All groups share one centre, and each spreads out both ways along 14 directions, with some noise.
(in the rows, 128 means zero)
Known rows, each followed by its group:
[146 113 149 132 109 102 109 103 132 184 117 119 144 141 122 150 140 147
 135 138 139 121 201] -> fos
[109 125 114 129 157 131 106 162 139 129 129 120 105 139 129 125  98 111
 119 153  88  97 122] -> gapap
[159 126 134 183 187  79 158  88  93 106 169 138 121  91 121 102 134  88
 125 175 158 125 110] -> bupeb
[151 167  99  87 131 143  98 137 167 102  86 118 110 151 144 124 204 121
 101  67 128 109 100] -> bupeb
[101 152 125 132 148 131 103 147 129 180  78  82 126 216 168 160 140 128
 149 164 120 128 138] -> fos
[154  77 133 111 116 119 124  88 177 113 130  86 152 108 144 124 142 115
 160 115 145 121 143] -> gapap
[104 129 140  92 124 121 132  92 135 126 120 122 150 126 202 115 106 167
 129 157 155 176  55] -> gapap
[158 121 115 148 122 121 148 146 140 146 126  85 135 119 110 117 159 123
 130 103  98 152 158] -> Futi
[108 113 152 117 156 111 134 142  67 156 128  99 157 167  93 162  94 169
 163 148 165 119  96] -> bupeb
[151 125 212 196 122 145 152 134 174 137 101 157  79 116 114 159 189  94
 195  38 115 136 136] -> gapap
[125 157 113 130 166 103 104 101 148 128 135 130 122 156 147 144 135 162
 110 169 150 136 156] -> fos
[115 106 119 150 121 127  91 120 192 134 101 132  93 135 139 119 156 108
 181  60 128 165 105] -> gapap
[108 116 151 163  79 100 125 146 126 177 130 103 167 152 160 127  84 122
 175 148 105 124 180] -> fos
[151  72 113 105 129 131 121 142 132 163 104  50 136 132  97 138 141  96
 158  95 138 111 106] -> fos
[159 126 121 146 159 119 151 121 121 136 155 129 147 117 119 122 115 150
 106 136 122 154 122] -> Futi
[139 145 187 143 147 168 153 140 145 167 120 142 115 137 135 182 131 154
 139  79 126 149 158] -> fos
[158 123 160 115 149 141 149 144  94 135 120 124 151 121  77 132 150 104
 138 126 126  98  84] -> gapap
[ 95 148 113 163  79 135 117 124 127  27 114 173  83 136  97 127 182  81
 170  98 128  74 165] -> bupeb
[ 87 129  99  90  67  98 156 160  99 127 136  71 146  95 143  89  77  68
 124 168 137  95 139] -> Futi
[116 128 160 143 158 149 132 150 155 128 129 122 134 145 129 144 104 139
 168 121 112 136  96] -> bupeb
[126 158 132  75 130 129 113 159 130 143 109 133  90 153 124 152 119 145
  79 104 152  97  76] -> fos
[206  86 160 116 152 141 138  83 146 129 133 118 206 117 110 127 173 165
 140 151 111 143 126] -> gapap
[111 145 132 167 128 141 122 156 127 105 119 157  75 142 103 133 166 113
 139 109  84 104 145] -> gapap
[170  97 105 174 209  70 109 104 121 204 135  82 161 166 161 136 112 173
 124 128 129 158 166] -> bupeb
[129 134 118 154 149 101 107 125 139 184  99  91 151 174 156 129 141 136
 162 135 111 157 162] -> Futi
[ 99 115 135 124 100 137 125 143 134 143 115 105 114 129 127 138 114 107
 163 104 132 111 143] -> Futi
[126 133 137 109 145 161 136 123 129 122 112 109 153 158 139 159 139 171
 132 168 121 144 128] -> gapap
[106 148 143 126 120 138 133 116  99 123 120 186  70 141 119 151 116 123
  90 177 156 146  99] -> Futi
[131 105 114 103 139 144 103 138 106 185 109 123 134 143 141 124 120 146
 103 138 101 120 131] -> fos
[177 157 184 156 125 104 139 144 118 155 143 153 153 116  83 123 161 103
 143 148 100  99 141] -> gapap
[133  85 106 157 170 171 154 134 119 141 116  87 102 152 124 178 105 141
 127  88 137 168 128] -> Futi
[175 117 152 174 169 106 137 110 190 114 173 135 167 104 182 116 110 166
 123 115  88 140 151] -> Futi
[123 159 155 117  99 118 144 119 168 145 148 138 140 124 165 133  90 145
 117 173 134 167 133] -> gapap
[140  87  75 149 169 111 113  94 159  75 131  91 116 141  88 136 157 120
 159 115 160 141 130] -> bupeb
[117 128 150 123 113 150 126 126 114 143 106 144 127 129 128 138 140 142
 139 108 123 142 103] -> fos
[159 162 139 125 150  93 113 127  99 122 147 180 168 124  97 116 161 175
 116  92 129  88 126] -> Futi
[ 95 185 213  89  41  88 149 130 108 142 105 108 179 154 110 167 175 193
 192 130 171 118 148] -> bupeb
[120 117 150 144 131 126 149 127 114 134 139 134 145 111 134 107 103 102
 157 151 128 138  93] -> bupeb
[124  55  80 116 129 131 111 130 122 175 142  83 154 107 105 116  65 122
 136 123 130 146 152] -> Futi
[138 118 100 141 165 137 105 161 164 132 136  97 144 133 149 114 120 113
 141  82  82 104 160] -> gapap
[141 139 107 131 139 146 108 128 131 142 101 108 149 162 122 135 169 108
 142 148 108 122 170] -> gapap
[120 124 114 100 135 139 158  90 103 100 137  93 145 109  87 156 150 117
 155 165 195 133 172] -> fos
[111 114 126 151  98 126 144 115 114 118 135 138 124 113 119 113 125 108
 138 165 115 142 139] -> fos
[136 106  68  63 140 123 109  88  97  77  93  69 139 147  93 138 184 135
 108 137 202 123  76] -> Futi
[157 132 165 113 127 112 150 109 159 155 153 114 149  90 161 115 109 131
 120 154 130 142 126] -> bupeb
[154 123 153 151 206 184 152 115 132 120 161 163 189 133 169 151 100 190
 117 120  97 144 146] -> Futi
[132 112 125 118 104 113 142 163  98 155 157 126 151 103  24 131 106 153
 131 107 134 116 148] -> Futi
[123 157 134 111 214 186 120 149 131 162 100 121  90 187 150 182 133 179
  96 119 122 158  99] -> fos
[160  96 145 129 140 111 124 113 121 206 101  94 127 146 173 147 135 138
 128  82 148 145 132] -> bupeb
[117 135 158 118  81 139 162 143 164  84 144 113 105 107 133 152 126 113
 136 137 131 103 154] -> Futi
[134  84 108 184 191 107 135  96 133 145 142  83 118 133 179 137  86  78
 146 157 160 135 183] -> bupeb
[136  93 141 135 137 138 116 134 164 137 130 122 126 118  92 133 126 121
 166 101 126 144 101] -> gapap
[128 148 148 112 124 107 129 127 147 139 142 118 157 137 144 126 119 159
 130 160 134 151 101] -> gapap
[141 126 112 142 143  87 132 122 108 135 142 114 150 114 127 109 130 121
 127 117 138 122 122] -> bupeb
[126 135  99  83 107 108 126 101 121 131 132 117 128 127 155 127 102 151
  69 170 178 144 137] -> gapap
[115 146 120 173 103 100 108 134 165  96 103 127  59 180 102 147 167  98
 145 134 135 136 112] -> fos
[170 173 121  97 154 108 138  60 131  62 122 123 134 138 174 145 207 142
  86 153 189 111 114] -> Futi
[131  96 124 140 154 151 127 123 124 154 144 117 179 126 123 139 100 161
 149 121 111 149 154] -> fos
[106  41  87  97 137 147  88 133 136 121 110  84 147 145 103 142  96 140
 169  82 149 114  95] -> bupeb
[124  81 125 116 139 127 136 140  88 167 139 123 114 114 115 139  73 149
  92 103 140 119 120] -> fos
[ 96  75 138 175 125 185 150 123  78 165 105 123 169 144 159 154 106 151
 182  70 109 161 198] -> fos
[139 114 112 109 126  78  82 119 178 111 131 110 110 144 129 117 140 137
 136 121 144 104 104] -> Futi
[155 154 135  97 114 112 147 115 102 188 149 129 168 102 151 110 123 178
  58 177 103 149 170] -> bupeb
[ 85 125 140  84 150 179 128 181  88 203  76  62 138 199 144 184  75 135
 151 138 132 128  93] -> fos
[125 128 124 122 122 102 133 151 139  91 134 100 107 135  85 142 140 149
 126 108 139  98 113] -> Futi
[163 129 140  79 119 164 111 181 174 186  97 111 131 131 181 133 120 142
  88   4  95 112  91] -> bupeb
[124 140  87 107 142 139 123 119 136  81 121 106 113 124 116 114 151  96
 132 168 141 141  97] -> bupeb
[120 115 121 109  99 132 124 168 198  81 148  79 147 109  97 123 112 102
 177  95 114  98 125] -> gapap

New rows, each followed by its group:
[151 128 121 157 160 137 162 134 136 103 157 112 133 112 159 125 107 145
  91 133  88 142 139] -> Futi
[163 132  95 145 141 113 154 107 111 121 146 127 129  97 162 111 131 120
  60 131 122 137 169] -> Futi
[129 139 117 136 143 148 163 139  62 134 129 111 154 128 109 134 123 140
 115 143 125 152 128] -> Futi
[103  79  82 101 108 128 114 112 103 103  89  84 107 133 110 115 139  95
 144 137 165 126  81] -> fos
[141 130 150 182 142 164 197 144  82 117 154 150 152  98 134 133 109 145
 115 109  91 154 146] -> Futi
[100 138 107 117 128 124 110 113 122 122 122 135  97 170 118 170 118 162
 102 134 175 132 155] -> fos
[135 138 126 130 146  99 135 149 140 101 148 112  94 142  90 168 106 134
 115 118 166  89 143] -> bupeb
[ 75  92 140 153 134 214 119 130 153 182  88 128  80 179 157 183  65 111
 165 158 114 185 146] -> Futi
[143 149 167  86  90  98 124 106 135 155 151 169 135 101  84 126 138 150
 104 188 149 125 145] -> fos
[106  81 120 155 122 136 106 154 107 170 101  93 165 173 110 131 101 140
 177 141  92 150 120] -> fos
[148  93 140 139 134 115 127 143 160 158 130 111  92 119 106 156 108 110
 140  53 162 132 128] -> gapap
[170 168 144 144 137 109 142 146 142 149 137 119 144 114 142 115 167 108
 124 114  95 110 153] -> fos
[157 122 109 147 138 163 180 146  74  97 163 131 172  76  63 113 145 125
 120  76 108 121 161] -> fos
[101 136 148 163 169 172 143 131  94 125 106 146 149 150 215 128 112 124
 151 114 115 139 104] -> Futi
[131  74 111 176 203 155  89 128 137 184 112 140  77 147 165 131 103 115
 132  83  92 138 129] -> gapap
[105  75  73 177  99 111  98 153  78 119 111 152  81 142  71 102 112  93
 130  58 118 111 123] -> bupeb
[169 140 146 122 178  86 150 114  88 153 147 119 175 108 138 105 143 147
 113 145 138 130  90] -> bupeb
[105 130 106  88 104 159 110  95 113 127 107 145 130 120 187 120 131 121
  97 141 141 116 164] -> fos
[100 135 128 155  89 129 138 103  96 113 129 167 119 123 119 129 131 138
 128 157 129 140 167] -> fos
[104 145 151  98 130 146 109 185 124 182  89 113  86 200 116 187 101 152
 115 120 137 118  79] -> fos
[112 135 129 107 156 185 134 116 102 106 112 150 122 127 120 148 146 153
 124 123 147 150  99] -> fos
[113 138  85 106 149 159 127 150 134 103 114  84 132 168  99 150 129 118
 138 137 134 128 113] -> fos
[104 164 126 135  91  92 122 140 144  93 146 148  97 146 136 130 113 134
 110 118 162 114 114] -> fos
[161 141 170 121 178 104 114 113 103 240  87 118 110 155 191 146 166 152
 100 112 121 122 137] -> fos
[166  90 101  92 155 215 142 141 146 135 117  99 123  94 116 121 140  86
 106 121  77 135 126] -> fos
[122 100 122 173 134 110 153 110  87 103 109 127  77 114 133 128 158 108
 133  70 159 133 101] -> fos
[132 152  97 116 149 179 111 152 192  43 115 131  92 134 120 134 174  92
 132  60 106 108  99] -> bupeb
[143 136 119 148 162  77 116 130 141 122 150 126 132 148  92 135 124 177
 129 114 145 135 118] -> fos
[157 111 136 132 175 130 122 103 121 175 141 126 219 102 160  98 133 169
 161 133  95 157 148] -> fos
[147  91  91 125 117  68 125 141 133 146 161  64 151 109  80 106  99 136
 127 122 136 124 145] -> Futi
[121 103  97 150 113  81  97  94 152  91 135 158  60 136 133 121 135 142
 103 110 161 137 103] -> fos
[147  98 116 118 136 138 139 131 119 155 122  86 152  99 141 105 129  90
 139 116 110 121 143] -> fos
[ 92 142 157 141 110 154 130 144 102 131  95 163 147 144 174 129 136 145
 169  75 113 147  99] -> fos
[107  91 100 101 122 164 145 126  98 107 142 114 156  86 130 103  88 113
 127 133 131 126 116] -> fos
[125  75 125  57 100 171 132 155 138 129 137  87 171  99  83 136  84 116
 152  94 146 111  90] -> fos
[ 79 148 142 185 142 118 124 157 133 137  85  96  89 220 131 185 127 137
 186 122 138 159 122] -> fos
[118 128 125 134 112 129 142 148 120 164 121  89 151 130 131 127 118 111
 147 122 121 130 163] -> Futi
[116 108 114  97 118 123 109 134 119 130 125 113 130 135 117 135 108 135
 127 129 148 112 121] -> bupeb
[118 151 121 167 102 134 150 113 125 111 109 119 141 136 147 130 182 127
 153 108 114 142 206] -> bupeb
[ 75  63 140 163 131 183 130 164  76 181  85 105 106 184 122 187  65 120
 173  80 136 130 144] -> bupeb
[208 140  83 139 202 131 137  86 114 136 122 104 180 128 174 112 195 153
  77  96 112 150 158] -> Futi
[153 101 106 125 163 150 120 126 107 178 104 111 130 137 139 119 127 129
 110 105 112 169  85] -> bupeb
[106 147 117  93 103 137 122 124  76 148 112 143 118 123 106 130 118 101
  99 147 163 112 134] -> Futi
[115 107 139 155 139 140 151 127 108 129 129 109 115 134 115 145 110 108
 151 126 141 144 128] -> bupeb
[153 172 178 116 131 129 162 128 124  61 144 150 137 129  87 167 179 165
 123 103 163  84 124] -> Futi
[139 130 149 184 131 152 158 108 153 113 101 122  84 150 135 153 184 130
 145 124 107 189 105] -> Futi
[131 106 128 152 162 104 114  99 163 139 146 128 104 137 143 135  96 160
 121 158 143 160 134] -> fos
[132  76 132 176 119  88 161 129 111 110 174 120 170  66 117  84  77 120
 160 106 111 137 121] -> fos
[131 138 168  90 118 155 128 143 139 158 144 150 172 105 130 110 103 153
 127 146 100 135  84] -> fos
[165 130 155 128 131 107 148 104 142 153 180 160 122  57 153 108 104 132
  64 157 118 119 187] -> fos
[148 118  93  82 135 110 110  87 174  48 137  89 171 113 165  86 173 142
 125 172 129 113  83] -> Futi
[152 131 130 134 121 119 147 123 122 145 108  69 110 122 113 136 181  57
 143 161 135 117 157] -> fos
[110 149 109 124 176 131 129 111 137 110 131  95 158 149 148 131 126 139
 155 180 139 149 124] -> fos
[133 187 146 141 133 121 153 161 121 113 150 176  98 120 133 131 117 144
  76 104 111 118 117] -> fos
[ 92 112  86 157 157 151 131 143 134 105 127 104 101 157  91 140  93 100
 163 167 138 156 114] -> bupeb
[120 110 122 106 127 135 133 137 107 136 133 125 127 133 100 179  96 171
 112  72 179 120 142] -> fos
[119 169 129 109 138 206 137 138 150 114 118 134 140 157 107 164 140 138
 135 164 108 147 167] -> fos
[149 165 140 103 127 139 154 164 136 196 160 113 169 109 126 127  77 120
  99 167 117 148 166] -> Futi
[135 108  89  99 169 139 116  88 114 120  77  75 140 161 165 139 160 116
 131 140 176 161  89] -> Futi
[137 147 151 124 129 110 147 146 153 161 157 101 154 134 117 146 100 148
 128 162 128 141 155] -> Futi
